The first 6 rows are patterns. Each new row is the sum of 2 different patterns, raised or lowered, with some noise. Before adding, each is slid sideways (what falls off one end comes back at the other) and multiplied by a number that may be negative. Names go in the order of the patterns.
Known rows, each followed by the names of its patterns:
[ 10.9,  -0.4,   9.7,   9.7,  -9.4,  -0.5,   4.6,  -4.3,  -9.7,  -3.3,
 -22.9,  -4.1,  -7.0,   0.1,  -4.5,  10.6,  -1.8,  17.1,  11.5,  18.8,
  16.5,   7.4, -23.3,  -3.0,   7.1,  13.5,  -5.4,  10.5,  -3.8, -14.7,
 -11.4,  -5.2,  -4.2,  -5.8,   2.0,  -8.9,   0.5,   3.1,   4.9, -12.0,
   2.8,  17.6,  -5.4,  12.0,   4.3]
U
[  6.6,   8.8,  -2.1,  -2.7,   9.2, -11.5,  -7.6,  -3.9,  17.5, -15.2,
  10.1,   2.9,  -5.4, -18.7,  -3.6,   5.8,   2.2, -11.5, -12.9,  24.3,
   7.9, -11.1,  10.2,  -1.2,  10.6,  -6.7,   8.2,   8.4,  -3.9, -15.4,
   2.9,  -6.5,   9.5,   7.5,  -1.2,  -4.7,   5.1,  -9.4, -15.7,   7.0,
  -1.9, -16.6,   1.5,  22.2,   0.3]
Z
[  2.3,   0.3,  -9.4,  -0.4,   9.9,  13.2,  -3.2, -13.0,  -9.8,  11.2,
 -17.8,  -0.3,  -0.2,  -1.9, -11.8, -11.5,  13.2,   8.0,  -2.6, -22.1,
  -4.8,  15.0,  -5.3,   9.1,   4.3,   7.7, -14.0,  -0.9,  -6.0,   0.9,
   9.2,  23.3,   1.5,  27.4,   0.9,  19.1,  -5.3,  -4.2,  -9.4,  14.8,
  -2.5,  22.1,  -7.5,  18.1,   0.0]
T
[ 24.6,   7.9, -11.2, -12.5,  20.5,   7.2,   4.3,  -8.3,  12.8,  -2.0,
  -8.1,  -2.4,   9.9,   1.4,  -8.1,  13.0,  -8.1,   3.2, -11.3,   4.1,
  -8.5,  -2.6,  10.7,   2.8,  -8.1,   8.8,  -0.5,  -6.6,   3.5, -14.3,
  14.8,   3.9,  18.6,   9.5,  -1.4,  -0.1,   4.1,  -3.8,  13.6,   2.3,
 -10.4,  -1.0,  11.9,   0.4,   2.1]
K
[  0.7,  -2.9,  -6.2,   0.6, -14.7,  -8.6,   2.7, -13.5, -11.8,  -1.8,
  -8.5,  -5.0,  -2.7,  -0.9,   5.4,   2.1,  -3.9,   7.2,   4.6,  17.3,
   7.1,  23.7,   6.2,  -0.9,  13.0,  -0.4,   1.9, -10.6,   8.7,  -7.8,
  -4.3,   5.5,  -3.2,  13.6,  -0.8,  13.1,  -4.3,  32.4,  -9.0,  -5.6,
  -3.1,  -2.0,   0.7,  17.7,  -7.8]
B
[-36.3, -11.8,  -3.1,   5.3,  -5.3,  -9.4, -19.3, -11.6,  -3.7,  -7.5,
  -3.4,  -6.5, -12.3, -11.7,   9.4,   4.6,  13.6,  -7.3,  10.7,  -2.8,
 -14.7,   6.1,   2.4,  -9.3,  14.0,  28.3,  -4.3,  14.1,  23.9,  15.4,
 -21.8,   7.9,  15.1,   1.4,  -4.2, -20.4,   6.0,   2.3,   6.8,  -2.4,
  -2.6,   7.4,   6.2,  -5.4,   2.6]
Q

New rows. What belongs after each?
[ -1.6,  -0.7,  -2.5,  16.8, -12.5,   5.0,   6.8,  -8.0, -23.0,  -9.8,
  12.1,  -3.0, -27.3, -10.6,   9.9,   0.9, -21.6,   6.6, -11.6,  -0.9,
  -1.5,   5.4,   1.0,  -2.9,  -9.5,   2.4,   9.9,   8.7,   9.6,  -4.2,
  -3.3,  -6.0, -10.0, -31.0,  -5.5, -19.3, -31.3,  -7.9,  36.8,  -0.4,
  -2.0,  -5.5,  -0.5, -13.9,   8.5]
U Z
[  5.2,   4.5,   6.1,   2.9,  -4.6,  18.8,  12.3,  -1.5,  16.9,  -0.9,
   9.7,  -4.7,   5.9,  11.3,   4.1,  -3.8,   9.3,  -2.7,  10.2,  13.9,
   5.4,  -1.3,   7.9,   0.2, -11.8,   6.1,   8.9,   3.0,  -1.6,  14.9,
   4.4,  13.4,   5.6,   5.9,   7.7,  11.2,  -4.2,   1.2,   7.5,  10.1,
   0.9,  10.0,  11.9,   1.9,  -0.6]
Z K
[-14.9, -13.3, -16.1,  -9.4, -21.3, -16.5, -16.8, -15.9, -24.7, -11.4,
 -18.4, -20.5, -12.8,  -5.5, -11.6, -23.3, -14.9,  -3.1, -11.8, -20.4,
 -16.8,  -6.0, -19.4, -10.6, -15.5, -16.4, -19.3, -16.8, -15.5, -12.8,
 -18.1, -22.6, -21.3, -21.6, -14.7, -15.2, -13.1, -12.1,  -0.9, -13.3,
  -7.0,  -1.1, -12.8, -35.3, -16.9]
U Z
[ -0.9,  -7.2,  -8.4, -12.0,  -4.5, -22.8,  -9.3,   2.9, -11.8,  20.3,
   4.7,   8.9, -10.0,   8.2,   7.4,   6.6,   8.5,  -8.7,   4.3,  -8.6,
   6.8, -17.6,  13.1,  -1.8,  -0.9,  -6.9,   3.4, -20.0,   6.4,   7.3,
  -2.1,   2.5,   4.5,   2.8, -10.5,  -0.2,   1.7,  -5.3,  -8.3,  18.0,
  -1.2,  -7.7,  -0.6,  -2.6,   9.3]
B Q
[  7.7,  -3.9,  25.9,  -7.5,  -1.7,  -4.3,   0.3,   3.7,  18.9,  -9.6,
   3.8,   7.2,  -5.4,   6.9,  -7.9,  -0.4,   3.9,  -4.7,  -3.6,  -3.6,
  -5.1,   0.0,  -1.8,  -3.2,   4.9,  -6.5,  -3.0,   5.2,   5.5,  13.9,
  12.4,  20.3,  14.2,   6.4,  20.2,   9.2,   6.9, -16.5,   7.4,  -1.2,
   4.7,   4.1,   3.3,  11.3,  -5.0]
U B
[ -4.2,  32.1,  -3.0,  15.5,   1.1,  -4.2,   3.3,  13.8,   8.8,  18.1,
  18.9,  11.2,  -2.1,   2.0,   0.4,  -5.7,  14.1,   5.1,  13.9,  -2.9,
 -13.5,  -5.9,   0.8, -19.6,   3.4,  -7.5,  -7.4,  -9.2, -14.2,   9.8,
   6.6,  -0.8, -13.4,  -1.2,  12.4,   2.3,  12.7,  17.6,  13.9,   6.7,
   5.9,  -4.2,  12.1,   9.4,  23.0]
T B
[ 18.6,  -7.9,  -8.7,  -1.8,   8.6, -12.1,   6.5,  27.2,  10.4,  10.3,
  25.7,   6.4, -21.2,   9.2,  17.1,  -1.3,   5.8,  -2.0,   0.9,   4.6,
  19.7,  -1.4, -17.5,   7.3,   1.8,  -9.4,   5.7, -24.7, -14.7,   8.4,
  11.3,   0.3, -19.7,  -1.6, -14.9,  -3.6,   0.3,  13.3,   0.1, -12.5,
  -8.9,  18.3,  15.3,  -6.6, -10.2]
Z Q
[  4.1,  27.0,   8.3,  11.5,   1.7,  26.1,  -3.2,   5.2,   6.1, -12.9,
  -6.7,  -2.4,  -1.8, -12.8,  -1.8,   7.1,  -8.3, -16.4,  -0.3, -14.5,
 -40.6,  -7.9, -17.9, -32.3, -21.2,  16.3, -11.4, -13.2,  -2.4,  -1.2,
  23.3,  -4.7,   8.5,  -4.0,  18.4,   5.0, -10.9,   1.3,   2.3,  -3.5,
  24.6,  15.7,  -5.7, -11.6,   7.2]
B Q
[-13.7, -19.1,   6.4,  -3.7, -10.6,   6.0,   7.2,  -8.6, -23.3,   2.7,
 -11.0,  -1.8, -14.3, -11.5,  -9.2,  -0.9,  -3.3, -20.0, -13.3,   2.3,
 -13.4, -12.2,  -2.1, -35.1,  -4.4, -23.7,  -9.5, -28.1, -22.7, -20.0,
 -15.9, -14.7, -10.4, -22.5, -14.8,  -8.0, -15.4, -14.2,  -6.6,  -2.7,
 -34.8,  -9.5,  -1.6,  -7.2, -23.1]
K Q
[-14.5,   8.1,   1.4,   7.7,  -6.9,   5.8, -11.5,  -5.3,   6.4,  -2.2,
  12.5,   0.0,   7.7,  -5.5,  33.1,  -1.3,   5.6,  -1.8,   7.2,   2.7,
  10.1,   0.9,   5.1,  -3.4,   5.2,  17.6,  -9.2,   3.5,  16.8,   0.0,
 -15.6,   5.9,   3.6,   1.2,  -0.1,  -6.7,  10.5,   6.6,   4.2,   8.1,
   5.9,  20.1,  12.1,  19.4,   9.8]
B Q
[ 15.4,  -0.3,  -8.4,  -2.9,   7.9,  11.2,  -3.4,  -8.2,  -1.0, -17.3,
  10.1,  -1.0,  -2.2,   7.7,   0.2,  22.7,  17.7,   4.0,  -0.5,  10.5,
  10.1,  28.4,  18.1,   3.9,  17.7,  12.7,   9.0,  18.6,  15.7,  -4.8,
  -1.3, -13.6,   7.4,  -5.0,  -0.2,  12.3, -14.9,  -4.8,  -4.9, -14.5,
 -22.2,  -3.2, -10.2, -20.4,  -4.6]
B Q
[  1.4, -16.8, -34.0,  -6.7, -26.4, -11.9, -17.9, -12.4, -23.1, -18.4,
  -9.1, -18.9, -13.2,  -9.4, -11.6,  -9.6,  16.6,  -8.9,  -3.2,  -8.9,
  -9.8, -22.8,  -7.1, -32.8, -25.7, -30.2, -18.2, -25.7,  11.2,  -8.7,
 -21.0, -32.1,  -9.6, -18.5,  -8.3,  -5.0,  -8.7,   2.7,  -5.6, -12.9,
  -9.9,  -5.7,  -8.5, -18.3, -13.0]
U Z
[ -5.7,  -6.1, -18.4,  -1.0,   5.5, -17.9,  -5.4,  -3.8,   7.0,  -3.4,
  -6.6,   9.0, -16.1,  -8.8,  -3.8,  -5.5, -10.2, -18.0, -30.6, -10.2,
  -2.5,  -6.1, -19.7,   2.8, -14.8,   2.8,  -3.8,  14.3,   5.4,   0.3,
 -27.4, -15.6, -15.2,   1.8, -27.2,  -0.5, -21.8, -17.4, -15.8,  -7.7,
 -19.8, -12.2, -18.6, -11.8, -17.9]
U T
[ -1.7,   5.4, -10.4,  -6.3, -21.0,   6.0, -18.6, -19.0, -26.3, -10.0,
  -5.4, -13.4,  -4.1, -15.0, -28.7,   9.1,  -5.7,  -8.1,   2.9,   3.0,
   8.4,  22.0,  -4.3,  10.9,   3.6,  -0.7,  -9.0,  -0.2, -19.4, -15.2,
 -27.7, -23.0,  -9.8,   9.8,  -7.0, -25.3, -23.9, -19.2, -20.8,  -2.1,
  -2.3,   4.9,  -2.7,   6.1,  -7.4]
U B
[ -6.7,   3.0,   7.3,  15.4,  12.4,   6.0,   5.0,   8.1,   9.0,  19.5,
  13.6,   7.4,   1.7,  -8.6,  13.7,  -6.2,   4.5,   7.0,   1.6,  -3.9,
   5.9,  -5.6, -19.8,  11.4,  -8.8,  -8.7, -11.7,  34.0,  -8.8, -12.5,
  -1.1,   3.5,  16.8,   6.0,  -4.0,  -2.7,   1.8,   0.7,  -3.5, -10.7,
   1.5,   1.1,  21.0,   4.5,   2.8]
B Q
[-15.9,  -8.3, -24.3, -12.6,   0.8,   1.2,  -9.1,  -7.4, -20.8,  -1.1,
  -4.3,  -4.4, -14.6,  -6.5, -11.8, -30.7,  -5.9,   8.2,   4.4, -31.6,
 -12.9,  -1.5,  -0.1, -11.6,  -1.1,   4.8,  -9.0, -13.7,  -8.9,   2.1,
 -11.2,  12.2,  -6.7,  16.3,  -8.2,  10.6,  -5.5, -15.8, -11.7,   8.2,
 -13.4,   5.3,  -3.3,   0.3,   6.4]
T K
[  9.8, -19.5,  -4.2,   5.5,  -6.5, -10.5,  -1.9, -17.4, -19.7,  -8.6,
   1.6, -25.9,  -8.0,  -0.7, -18.4, -39.7, -10.8, -16.4, -13.3, -29.0,
 -21.7,   0.2, -13.0, -14.3,  -3.3, -16.7,  -0.6, -10.3,  -3.1,  10.8,
 -12.3, -18.9,  -9.8, -13.9, -12.1,  -4.4, -25.6, -24.4, -21.9, -31.7,
 -29.8,  10.4, -11.5, -29.8, -20.7]
U Z
[ -4.8, -13.1,  27.8, -16.0, -11.4,   6.7,  -4.3, -16.5,  -3.1,   0.4,
  -2.6,  -8.3, -20.0,   1.2, -22.6, -22.4,  -7.7, -13.5, -17.3, -15.8,
  -6.3, -18.9,  -9.1, -17.9,  -0.6, -13.2, -14.1,   5.5,  -2.7,   0.1,
   3.7,  11.5,  -8.5,  -7.1,  -8.4,   1.9,  -4.1,  -4.4,   5.6, -15.7,
 -12.4,  -1.2, -14.7,  13.1,  -7.5]
K B
[ 6.0, 24.5, 25.3, 11.3, 23.1, 41.6, 24.8,  5.8, 19.5, 10.9, 17.3, 27.1,
 -4.5,  5.5, -0.4, 33.0,  6.7, 20.1, 19.1, 28.6, 34.9,  6.7, -3.2, 13.0,
 -3.0, 20.6, -3.2, 19.5, 27.2, 25.9, 34.7, 31.4,  2.1, 22.3,  7.4, 27.4,
 32.9, 28.4, 31.1, 25.9, 13.0, 12.9, 31.8, 40.4, 20.8]
T Q
[ -3.7,  17.2,   2.2,   2.7,   0.9,  11.4,   6.7, -17.5, -13.0,  15.9,
  -5.4,  -6.1,  -4.2,   2.2,  -3.6,  -5.3,   0.5,  12.7,   4.7,  -6.1,
  16.2,   1.5,  19.4,   1.1,  24.7,   2.5,  -0.1,  19.9,   3.6,  -1.1,
  -1.8,   9.7,  -8.3,   0.6,  -1.1,   8.1,  16.5,  11.7,  19.1,  -2.4,
  29.9,  -3.1,  -4.7,   7.1,   1.3]
K B
[-22.2, -17.3, -15.3,   1.6, -21.0,  -9.7, -22.5, -25.9,  -9.2,  14.2,
  -8.7,  -9.4,  -5.0, -16.4, -14.8,  -1.3, -17.4, -29.9, -23.5, -13.0,
 -23.6, -17.2, -12.9, -10.6, -35.8, -22.1,  -5.9, -25.1, -46.5, -24.3,
  -8.7, -27.8, -37.5,   6.7, -23.9, -19.6, -23.5,  -7.9,   3.7, -24.3,
 -30.8, -19.7, -20.6,  -8.2, -16.7]
Z Q
[15.3,  9.9, 22.1,  1.8, 24.5, 12.5, 14.1, 18.3, 22.1, 14.2, 20.7, 27.4,
 23.5, 23.5, 22.6, -3.8, 20.0, 18.8, 31.5,  8.1, 39.7,  6.7,  1.3,  4.5,
  9.6, 11.8, 20.3, 11.2,  8.5, 13.1, 13.5, 18.5, -2.6, 11.4, 28.8,  3.5,
 16.1, 17.0, 17.5, 11.0, 19.5, 20.7, 10.6, 15.0, 15.3]
U B
[  7.5,   1.4,  12.9,  14.6,  -2.7,  11.0,  18.4,  -0.4,   1.3,  13.4,
  -9.1,  -8.7,   1.5,   2.6,  -1.6,  14.3,   6.3,  11.7,  19.8,  22.6,
  19.0,   0.9,  -0.2,  -1.6,   9.1,  17.8,  13.3,  14.7,   0.4,  -4.7,
   5.8,  10.0, -10.2,  -2.0,  13.7,  -5.3,   6.7,   1.9,  13.3,  -5.7,
   3.5,  19.5,  11.9,  11.7,  12.8]
U Z
[  0.1,  -8.0,  22.0, -13.6,  -2.1,  -4.8,  13.2,  11.0,  22.0,   0.9,
   8.5,  -0.2,  23.6,  -1.6,   1.9,  19.5,   6.2,  19.0,  16.4,  15.2,
   2.9,  12.0,  22.4,  28.7,  10.3,  13.6,   7.8,  19.8,   8.0,  24.1,
  16.6,   4.4,   0.4,   9.9,  34.6,  26.4,  -2.8,  21.4,  -1.5,   4.6,
   6.3,  27.7,  10.6,  23.3,  21.0]
Z T
[26.7, 25.5, 22.5, 23.1, 18.8, 29.0, 22.2, 25.6,  5.5, 22.2, 18.2, 17.9,
 33.7, 18.5, 32.5, 24.2, 40.3, 25.0, 26.4, 29.2, 24.2, 26.1,  9.2, 24.8,
  1.6, 26.8, -4.1, 33.6, 27.7, 34.8, 26.2, 36.1, 19.3, 44.1, 35.8, 32.9,
 16.7, 23.4, 41.7, 41.1, 20.4, 42.8, 32.7, 18.8, 25.7]
U B
[ 23.1,   3.8,  17.2,  -9.4,  29.1,  -3.2,  11.8,  14.4,  14.5,   8.5,
   9.1,  -1.1,  17.5,  23.9, -15.1,  12.3,   4.9,  -3.4,  -5.9,  -8.5,
  13.9,   1.1,  -2.6,  13.9,   9.7,   4.0,  21.4,   0.5,  -8.0,   9.0,
   9.3, -15.9,   9.5,  28.8,  11.8,  -7.2,  15.9,   3.3,  -3.8,  -2.9,
   4.2,   6.6,  11.1,   1.9,  -0.6]
Z K
[ -9.6,  -1.1,  26.0,   3.9,  -6.6,  -9.6,  19.5,  -0.6,   2.5, -10.8,
  10.4,   0.9,   1.6,  -2.6,  18.8,   0.6,  -0.4,   8.3,  -9.5,  -2.3,
  -4.3,   1.2,   1.2,  -6.5,  15.8,   1.2,  -6.6,   6.5,  -4.8,  -7.1,
   6.4,  -7.5,   9.8,  -3.3,  11.4,  11.8,  -9.3,  -0.8,   2.7,  -4.9,
   5.7,  -3.8,  -4.2,   1.6,   8.0]
T K
[ -2.3, -13.7, -19.3,   2.4,  -0.2, -16.2,  -4.9, -12.0,  -8.4,  -4.7,
  -7.0,   3.0, -18.0,   0.0, -17.9,   7.2, -30.5,  -8.6, -19.5, -26.8,
  -9.8,   5.4,  -1.2, -24.4, -14.4, -30.7,  -6.6,   3.9,  13.0,   7.7,
  -0.8, -17.7,   8.6,  -7.6,   6.9,   0.1,  -8.7,   3.9,  15.5, -10.9,
  -9.7,  11.7, -15.2,  -0.9, -10.6]
U B
[  1.4,  -5.0,   1.6,  -7.2,   4.3, -15.3,  10.1,   2.6,  -1.8,  -0.3,
  -3.5,  -9.1, -10.4, -10.7, -14.9,  -8.0, -17.6,  -6.8,  -2.2,   1.4,
  -5.9,  21.1,   7.1,   0.5,  -2.2,  11.8, -18.5,  -5.8,  -5.6,  11.6,
 -11.8,  -3.3, -10.8, -10.9, -13.9, -14.4,  -0.7, -15.3,  -3.3, -19.6,
  -3.7,  -9.0,  -4.7,  -8.3,  -2.4]
U K
[ -3.6,  23.5, -12.1,  -3.3,   8.1,  11.5, -22.6,  -8.1,  13.5, -12.7,
  -7.8, -31.1,   0.2, -12.3,  -4.7,  -1.0,  -7.0,  -8.8,   3.7, -11.8,
 -10.6, -31.0, -27.2,   1.6,  -0.8,   3.5,  -7.2, -22.3, -16.0,  -7.0,
 -15.6,   0.5, -10.5, -24.7, -17.0,   8.9,  -3.8,   4.4,   6.2,   6.8,
 -17.8, -28.8,  13.1,   0.3, -10.7]
K Q
[-16.0,  -8.3, -22.1,  -6.8, -23.9, -26.9, -30.9,  -8.9, -13.0, -21.0,
   5.4,  -9.2, -15.8, -30.2,   7.0,  -5.3, -14.7, -18.7, -13.4, -15.1,
 -29.3, -13.4, -28.3,  -7.4, -17.1,  -1.9, -19.3, -12.3, -34.8,  -6.0,
 -20.9, -13.9,  -1.1, -12.3, -10.4,  -1.6, -16.7, -10.2,  -3.9, -23.9,
   3.0,  -8.4,   1.9,  -6.1, -18.7]
K B
[  4.3,  25.7,   8.3, -19.5,  16.9,   4.9,  18.5,  -3.1,   9.9,  16.6,
   5.5, -12.3,   8.6, -26.8,   3.3,   8.6,   7.1,  -3.4,   2.1, -17.0,
 -16.9,   7.1,  -2.8, -11.8,   1.4,  14.5,  -3.8,  16.5,  15.4,  11.8,
  -3.3,  19.4,  -7.6, -12.8,   5.5,  21.3, -15.3,  22.7,  27.2,  -3.1,
  -1.6,  18.1,  20.1,  -8.9,   0.4]
Z Q
[24.4,  9.7, 19.7, 20.9, 10.8, 17.0, 15.0, 22.6,  3.1,  9.0, 21.6, 27.3,
 12.8, 11.1, 17.2,  6.3, 14.0,  3.0, 28.9, 16.9, 27.0, 19.0,  8.9,  2.8,
 15.2, -1.5, 20.8,  5.4, 11.8, 16.3, 25.5,  6.6, 16.9, 15.3, 22.1, -0.8,
  7.8, 24.0, 18.5, 21.2, 10.5, 15.6,  6.5, 11.9, 20.1]
T K
[ -2.2,   9.0,  -6.1, -11.8, -16.3,  -4.7,  -5.3,  -0.9,  -4.2,   8.2,
 -10.4,  -3.3,   5.8,  -7.3, -22.7,  -0.8,  -7.2, -13.1,  -9.8, -22.3,
  -6.8,  -7.4,  -3.5,  -5.1,  -7.3,  -5.1,   0.9,  -7.1,   4.8, -21.4,
   0.9,  -4.4,  -4.8,  -1.9, -12.2, -15.7, -19.2,  -3.8, -15.5, -11.0,
  -6.9, -14.8,  -4.8,  -2.9,   3.2]
B Q
[  1.3,  -0.7, -17.8,  -1.8,   7.4,   3.6,   0.8,   7.0,   7.1,  -9.6,
   1.8,  -9.8,   1.2,  -1.5,  15.1, -15.9,  19.8,   3.6,  12.6,  -1.6,
  -1.8, -14.0,  12.4,  -1.2,  13.5,  -0.1,   9.7,   8.0,   6.0,  -1.0,
   2.6,   6.6,   6.6,  11.6,   1.0,  -4.9,  -4.3,   3.4, -10.4,   2.2,
  -3.4,  -3.0, -14.8,  -9.3,  -4.6]
T B
[ -2.9,  -5.1,  -5.2, -14.4,  -5.1,  -7.0, -16.6, -15.3, -12.6, -16.1,
 -36.2, -10.7, -16.3, -20.7, -16.2, -10.7,  -8.5, -21.3,   1.6,  -6.3,
 -15.9,  -4.6, -12.2,  -6.4,  -3.2,  -4.0, -26.2,  -3.7,  -3.0, -13.9,
  -6.5, -20.7, -28.8, -16.2, -20.5, -12.4,   9.7,  -8.2,  -4.1, -12.7,
  -7.9,  -7.2,   0.3,   1.0,   3.2]
U B
[ 19.7,  -7.2,  20.8,  26.0,  -6.6,  11.5,   8.4,   7.1,  13.0,  11.8,
  -0.6,  -9.5,  11.7,   5.5,  -1.7,  15.2,   5.1, -32.3, -15.8,  13.7,
   7.0,   0.3,   2.9,  10.9,  14.5,   3.5,  16.0,  24.9,   9.2, -29.4,
  10.1,  -0.4,  16.0, -15.1,  14.5, -11.4, -16.1,   0.2,  -2.0, -11.6,
   3.4,   1.9, -14.6,   4.3, -10.5]
U K
[37.0, 21.5,  8.2, 10.0, 11.6, 10.0, 11.3, 29.5,  4.5, 25.6, 23.2, 22.5,
 16.8, 22.3,  5.5, 19.3, 13.3, 26.4, 18.6,  4.7, 29.6, 14.0, 12.0, 18.0,
 23.9, 11.1, 15.9, 26.1, 18.7, 14.4, 16.4, 22.3, 21.3, 27.5, 17.0, 11.0,
 12.3,  5.2,  5.9, 18.9, -2.5,  9.3,  2.9, 12.4,  6.3]
U B
[ 16.9,  31.7,  14.9,  -4.0,  26.3,  -5.7,   8.2,  23.5,  39.1,  12.5,
  -3.7,   2.2,  30.0,  11.1, -12.9,   3.5,  20.8,  -6.6,   4.2,  10.3,
  23.3,   1.9, -12.7,  11.6,  36.4,   5.1,  23.8,   5.0,   9.7,   2.6,
  14.6,   2.1,  20.6,  32.6,  21.2,  14.4,  46.2,  10.3,   3.9,   6.9,
   2.3,  -4.0,  23.9,  12.0,  18.6]
Z T
